The first 8 rows are patterns. Each new row is the sum of 2 different patterns, raised or lowered, with some noise. Before adding, each is slid sideways (what falls off one end comes back at the other) and multiplied by a number that may be negative. Names go in the order of the patterns.
Known rows, each followed by the names of its patterns:
[-13  -3  -5  -1  -7   8   1  11  16   7  -7  -7  25   6   2  23 -27   5
 -15 -13   6  -1  -8   1 -12  -3   6  -5  -2 -12  -6   1  -7  -5  -6   0] : nuzun
[-15  -7   6  -5  -3   0  10 -10   8   2  -8  -5   8  16  14  -2  -5  18
   4  28  24   4  -9   1   3   7 -10  -3   1  13  -8  -7  13  16   4  -3] : Zuf
[ -5   5  -5   0  23 -10  -2 -12  -5  20  -1  -2  12  -3   2  -5  -5  -7
 -22  -6 -20   7   2  14  14  21   8   8  -3  -2   0  11   6  -4  -3 -12] : dobo
[ -4 -11  -7  -4  18  -1  -8   9  -2  11  14 -10  -9 -26 -12 -11   2   4
   1  14  -5 -14   6  13  -3  -2   8   2   1 -18  11  11  20 -11   9 -10] : Pid
[  4   6   2   1   9  -4 -11   6  14  -2  14   3  -9  18  -5  13   4 -10
   5   7  -6  -4   1   6 -12  -4  -9 -14  15   7   3  13   7  -2 -26  -5] : lapif
[  2  10   3  -8  -2  -9  -1  -4  -9  15  -6  14   8   3 -10   4   9  -3
   2   3   6 -25  22   9  -4  -1 -13  -3   9  -3 -15   2  -5  15   5  -4] : Ven
[ 23   3  12  -2  -4  -7   8  -6  11  -7   8  -4 -20  -2  16   4  15 -11
 -10   4  -8 -10  10   8   1  14  -2  -1  12  -5  15 -11   7  -9  14  10] : vubik
[  2   8 -17 -35  -2  -3 -13  -1   5 -13 -16  10   4   0  12   8  -3  12
  -3  -1   5  12   9 -11   1   4  -2  -1   7  -5 -19  -5   1  -2  -1   6] : Foz

New rows. What belongs after each?
[ 37  21  18 -14  -3 -11   7 -12   6  10  23  -6   8   5  26   2   9  13
   5  -3  -1  -9  18  25  -5  20  17 -10  -3  11   6  18   5  -8  22  -3] : Zuf vubik
[  4  -5  -2   2  24  19  -2   9 -12  20 -12  -9  17   6  -3 -14   6   9
  27 -12   9 -16  -7  -8  -8  -3  17  -1 -14   9   0  13  10   1  -5 -14] : nuzun Pid
[  3   3 -11  -8 -17   4 -19  -3  -3 -19   2 -12  -5  -7 -15  -6  -3 -21
 -15  -6  -9 -22 -17 -18 -30   3  -5  -8  -1   3 -11 -26  -6  -1  -8  -9] : nuzun lapif
[ -3 -14  -2   9 -11 -10 -11 -11  -3   1   7   1   2  14 -11  -5  -8  -5
   0  -5   9   3  -1   1  -1  -1  -4   5  10 -10  -5  -5 -10   2   9 -15] : Zuf lapif
[ -7   7   0  17   5  19  18  18  21 -16   1   3  -3  -6 -10  -7   9   1
  -1   1   4   9  16  14   6   5   7  16 -21  19   1  26  17  -1   8  14] : dobo vubik
[ -6 -14 -31 -10  -9  -1 -19 -12 -20 -15 -21 -19  -9  -9 -14 -22  -8 -24
  -9 -18 -34 -28 -25 -17 -37 -21 -16 -31   9 -21 -13  -5 -16 -20 -13 -13] : nuzun Pid
[-22 -17   1 -11 -24  -7 -17  -2  -2 -13  -6 -13 -12 -12 -14 -16 -12 -12
 -20   0 -14  -1  -8  -4 -16   0   8  -6 -13 -10  10 -18   6  12 -26  -5] : nuzun Ven
[22 16 15 10  9  8  4 27 10 18 17 10  3 19 14 10 21 12 15 -9 25 24  8 11
  8  8 19  7 -1 11 -1 19  5 12 13 21] : dobo Ven
[-21 -11 -15   3 -20 -18 -14 -22 -14 -10 -12 -11  -9  -8  -2  -6  -5 -27
 -14  -4 -13 -20 -14  23  -4   6  -3 -10 -19 -19  -6   3 -22 -27 -12 -17] : Zuf lapif
[  8  10  24   9   8  28  18   9  -1   7   5  13 -11  -5 -17  -3  15  -3
   8   7 -15  40   9  21   9  13  17   7  -2  18  15  17  19   5  26  16] : nuzun Zuf
[ 16  10   9  21  -6  32  -8  13   6  24  11  15  -1  22  10  -6  -2  -8
 -14  16  11  15   1 -15  17  26  12  12   4   2   3 -13  -5  20  28  18] : Zuf vubik
[-11 -12 -20 -15  10  -2 -22  -6  -2  11   5 -22 -28 -37 -16 -23 -10  -5
  -1   0  -8 -21  -8  -1 -11   0   8  -9 -10 -14   3  22  25 -17  -6 -17] : Zuf Pid
[13  9 14 20  0  7  7 -2  4 12 27 15  5  5 14  8 18 22 18  1  1 11  1  1
 11  0 17 -3  5 18 15  5 11  3  3  9] : Zuf lapif
[ 6 21  6  6 18 20  4 23 10 16 17 24 25 19 32 19 18 15 51 23 25 35 -9 15
 10  3 28 12 15 14 -7 13 31 16 23 -1] : nuzun vubik
[ -6   6  -9   2   2   8  -2  18  12  17 -11   4   2   0  -4   8   2   5
  -9  12   5 -11   5  11  -2  21  -6  -1   7 -10  -2  14   3  -1  10   5] : lapif vubik
[ 4 23 21 24 26 20 16 28 15  7  7 26 16 30 13 24 21 -6 20 14 15 23 16 10
 13 14  9 24 19 35 10  9 20 26 23 27] : Ven vubik
[  1   0  -4  -2   4   6  -1  -6   0  13   8  -4  -4 -10  -2  -2  -4  -3
  12  -6   7   9  -6  -6  12   9  17  -8  -2   9   7  25  28   5  -1  -1] : Zuf vubik
[  7 -11   0 -11   0  15   1 -19  -8 -25   5   6  -9   2  15 -17 -11 -11
 -20   6  -2 -16   3 -19   3 -15   1 -18 -19 -23 -15  -9  -1   5   7  -2] : dobo vubik
[ 22   0   3 -15  -4  -1  24  -7   5  -8   1 -22  12 -10  -1 -16  10   5
 -14  -9   8  16  16   8   6   3 -22 -16  10   8 -14   6  -5   6   1 -18] : Zuf vubik
[-12  -6   5 -27 -14  -1 -24 -18 -15 -23  -5 -15 -18 -26 -14 -11 -13 -15
  -7 -14  -8  -6  15   8   0 -13 -15   8  -7 -11  26  -4  -3 -19  -8  -2] : nuzun Foz
[ -9 -13 -13  -6 -33 -24 -10  -9 -36 -19 -19 -28   7  -8  -8   3 -19 -11
 -46 -24 -14  -4 -17 -19  -2 -21 -29 -12  15 -36  -9  -9 -23  13 -15 -11] : lapif Ven
[ -2 -12  -1   2   6   3  10   0   1   0  18   4   4  15   4  -7  -1  -8
  15  22   1   7  14  -2  -4  11   4   0   4  -2   1  -6  10  -6   8  -2] : vubik Foz
[ 10  -8  -5  13  11  12 -11  -6   0  -5  -7   3  17  -4  19   6   2   3
   0  16  -6   6  -3  15  -8  32   9   6   1  -8  -6  12  -5  -2  -4   4] : Ven vubik
[ 38   6  22 -10  -4   2  10 -11  10   5  15   8 -13   4  27  -5  24 -20
 -10   5   5  -9   6  14   4  14  -2  23  -5 -11  22  -6  21  -2  10  14] : Ven vubik
[ -4 -21  10   9 -15 -10   2  -6   6   3 -14   1   1  -8  -8  -2  -3  -8
  11  -4 -11 -29 -16  -6   4 -11   0 -28 -17  -9  10  -7  -1   4   7  -7] : Zuf vubik
[  0  41   9   3  17  18  21   9   9  19  20   5  15 -10   3  17   0   3
   9  16   5  14  16  13  17  -3  19  -7   6  18  21   6   6  15   6   5] : Ven Foz
[  5  10  -8  14 -13 -16   2   5  10   8  -8   6   9  -2  -5   3  -6   4
   6   5  -6  -7 -14   3   4  -9  -2 -13 -14   7  20  10  -3  -1  24   9] : nuzun Zuf
[  6   5 -10   4   4   2   3   4   6   4   1   6  15  -4   8   9  10   0
  -9   2  12  12   3  13   4   0   2  -3   7  13   5  10  15  -1  11   8] : Pid vubik
[ -3   1   2 -16   9  18 -22   0 -13 -14  -1  -4 -17   5   4  -7 -14   0
  10   5   5  -9  -6  -7  -7   9   5  13   4  -3  -9  -4 -10   5  30   8] : lapif Foz
[ 17  11  25  -7  10  -4  22  -7  28  17  10   2  11  -1  24  24  -2  18
   2  -2   9  29  29  17  29  11   0  -3 -14  16  29 -10  -4 -11  -6   2] : Zuf Pid
[-20 -10  -6  -9 -12 -26 -27 -19 -29 -28  -5  -3  -5 -12 -16 -25 -15 -16
 -16  -8 -18 -20 -32  -8 -13 -13 -27 -23 -23 -13 -12 -29 -17 -16  -4 -13] : lapif Ven
[ 13   2   4  -6  17  16  14  10 -15  -9   8  -6  -4   9  37   5  -5  -1
  -2   3  -5   2  14  -8  -5   1  -7  -6   7 -22   6 -16   1  16  -2  -8] : lapif vubik
[ -3  -4   7 -11  -6   8   2   4   3  14 -10  21 -12   6 -14  -9  -4   6
  -2   6  -2  10 -15   5 -10  -8  30  10  -8   6  -6  10  -8  -4  12  13] : lapif vubik
[-1 20  7  3 17 39 -2 16 17 14 34 15 15 10 30  7 26  9 25 21 21  5 10 15
 22 18 21 12 27 -1  4  1 17 14 32  4] : Ven vubik
[ 14  19   7  -4  -3   4  17   6  11  14 -14  28  -3  28   0  -8  -5  10
  -8   7  11  17  -6   8 -10  -2  15  16  24  19   4   2 -27  11  19  10] : lapif vubik
[  8   9   6   9   6  23  -3  -4  -6  -1   4  23   5 -19   6   9   3  -5
  20   1  12  -8 -27  -3 -11 -17   4  13 -22 -13 -10 -12   3  23  13  -1] : Zuf Foz
[-10  -6   7  11  -4 -12  -8 -17 -10  14   1  20  -4  -7 -22 -12 -29  -9
  -7  -1  -2 -27  14 -12  12  -8 -22 -35 -31 -26 -11   0   6 -10  11 -22] : Pid vubik
[ 2  6  2 18 17 -8 15  2 16 21  6  7 22 17  6  8  9 14 13 13  9  6 16  7
  8 11 27 17  8  9 11 11 -7 24 24  4] : lapif Ven
[18  1 12 11  0  2 16 12 21 -2  7 14 13 27 32 10  6  5  6  7  0  0 10 11
  4 -2  5 16 15  6  3 -6  1  4  1  1] : Zuf vubik
[20 12 26 16 32 18 20  7 14  3 17 12 26  4  7  3  0 14 17 14  9 -8  8 22
  9  5 18 23 15 21  5 13 24  1 14  3] : Zuf vubik
[ 14  -9  -5  -5  -5   1   4  -5   2   4  10   2   4  -1  17  -2  -3  -8
   1   6  11  -5  21  -6   9   4   9 -11   8   2   3   1 -10   4 -10  22] : Ven vubik
[25 -2  3 12  9  3 14 14 -4  3  7  2  0  6 -2  9 -3  6 -3  4 17 -2  3 10
  0  2  9 20 13  8 19  8  9  2 -2 14] : dobo Foz
[-12  -9  -3   7 -23  -1  -2  -8 -16   0  -7 -27 -13  -7  -8 -26  12  -1
  -4 -25 -52 -13  -5 -24 -20  -3 -24 -15   2  -5 -10   9   0 -16   2 -17] : Ven Foz
[17 23 10 15  1 10  4 25  5 20 13 -4 17 17 -6 25  1 -5 18  9 -5 11 26 16
 27 19 16 23 15 26  1 21 15 32 15 36] : vubik Foz
[-27 -30 -16 -21 -35  -9 -26 -22  -4 -17 -23 -11 -21 -32 -16 -10  -8 -34
  -9 -12  -6   0   1 -30 -39   5 -10 -14   8 -39  -7 -25 -46 -39 -19 -27] : nuzun Foz
[-10  22  -3  43  52  28  27  32   0  14  35  24   8   1   5  12  19  43
  14  28  17   7   4  -6  29  29   5   7  17  11  15  33  19  33   8   7] : Pid Foz
[ 13   4   7   0   9  -5   6  13   9  -2   6   0   4  13  -8  23 -14   1
  18   1  10  11   7   8  10  13  16   7  16  -1   1   1  -2   4   9  31] : lapif Ven
[ 23   0 -23  -8  -2 -13 -12  -9  -3  -5 -13  12 -11  -1   4 -24  -2 -24
  -4  13 -14 -22   1  -1 -15 -13   5  11  -6   3 -34  -4 -15 -12  -7   2] : Pid lapif
[ 14 -14   4  -1  35  17  15   1  10   3  -5   2  19  -6   2   2  -3  -1
   0 -12  19  -4  11   8  -6   2   4   1   9   4  15  16  11  16   2  -5] : lapif vubik
[-10  -6 -11  -2   0  -6  19  10   4 -25  -5 -31 -20 -17 -29  -7 -17  -7
   4 -19 -17   4   1   4  -8   1   2   2 -12 -14 -10   4 -11 -29  -4  20] : dobo lapif
[ 12  30   9  14  10   6  -1  17  14  15   3  14   5 -10   5  15  22  39
   3   4  17   4  -1  23  23   3  17   7   1  12   8  14  -1  14   0   9] : vubik Foz
[  3  20  10  27 -17  39  15  -7  10  11  11  35  -2 -13  17  -1  18  27
  14  13  32  14   4  17   1  23  -1   9  19  15  31  40  16  11  12  18] : Ven vubik
[-16  13 -13  -1  -5 -20  -3  -7 -10 -14  -8  -6 -19 -20 -20 -32  -7 -10
  -6   3 -19 -17 -35 -29   7 -12  -1  -5  -6 -15 -18  -8   7 -14  -3  -7] : nuzun lapif
[  6  15   9  -2   3   7  -6  19  22   2   2   2  -3  15 -10   5   1   0
  -4  -1   5   8   2   0 -19 -10  -3 -11   9   4   9   2  10  -1 -24  -7] : Zuf lapif
[ -1  -5  44  -9  16  17  -8  -1  17  -3  17   7  -1  -1   2  27   9   1
  11  10   6   8  32  11  10  10  10  -8   2 -10   6  25  13  14  -7   0] : nuzun Foz
[ -2  25  11  -6  -4 -13 -15  12  29  22   8  17  19  25   9   9  40  25
  -6  -4   3  31  39  20  18  30  11  11   7  18  11  16  15  26  -2  10] : Zuf vubik
[ 14   5  16   1   5   6  28   7   9  16  13  20  34  11  18  11  14   2
  11  44  23  26  35 -21  26  12   2  17  23  10  19  -8  21  30  27   7] : nuzun Pid
[ -6   2  -1   7   7  -1  -9   4  -3  -5 -13 -11  -8   2  -7 -17  -3   6
 -27  24 -13   3   3 -13  -6  10  -5   2   3  -9   5   4   0  -5 -15  -5] : nuzun Pid
[ 10  31   2   3  -6  -9  -9  -4  -5  18   5  15   0   4   5  13  20   8
   2  14  10 -23  24   9  15  12 -15   3  16  -3   5   6  11  17  14  22] : dobo Ven
[ -7   1 -15 -13  -8 -17 -16  -1 -28 -16 -22 -22 -20 -24   0  -5 -15 -10
 -22 -24 -20 -18 -15 -14 -20 -15 -16 -18 -10 -22 -15 -14 -23  -5 -26 -14] : lapif vubik
[-15  12  -4  14  -5   1  -2   5   6   2   2   0 -12  -4 -10   3  -2  11
  19  -1 -13   2  -7  22  13  -4  13  12 -20   3   0   0   8  -8  -8   9] : dobo vubik
[ -7  -5 -28 -26  18 -14   8  16 -15 -25 -17 -19 -15 -44 -23 -28   2 -20
 -12   8  16  -7 -13 -32 -24  -9 -12 -13 -20  -7 -38 -13  -8 -28 -22   9] : Zuf dobo
[-14   8   0 -25 -11  20   8  16  -2  -5   3   0 -11   9  13  10  20  -7
   0  15  -5  16  -4   6 -18  13  11  22   4  18   1   1 -15  -8  -7   8] : vubik Foz
[-22 -16 -21 -12 -16  -3 -23  -7 -10 -33 -17 -15  -7  -3 -10 -24  -4 -11
   7   5 -15 -10 -25 -20  -9 -25 -11 -11 -10 -23 -13  -6   0 -20 -20 -27] : Zuf Ven
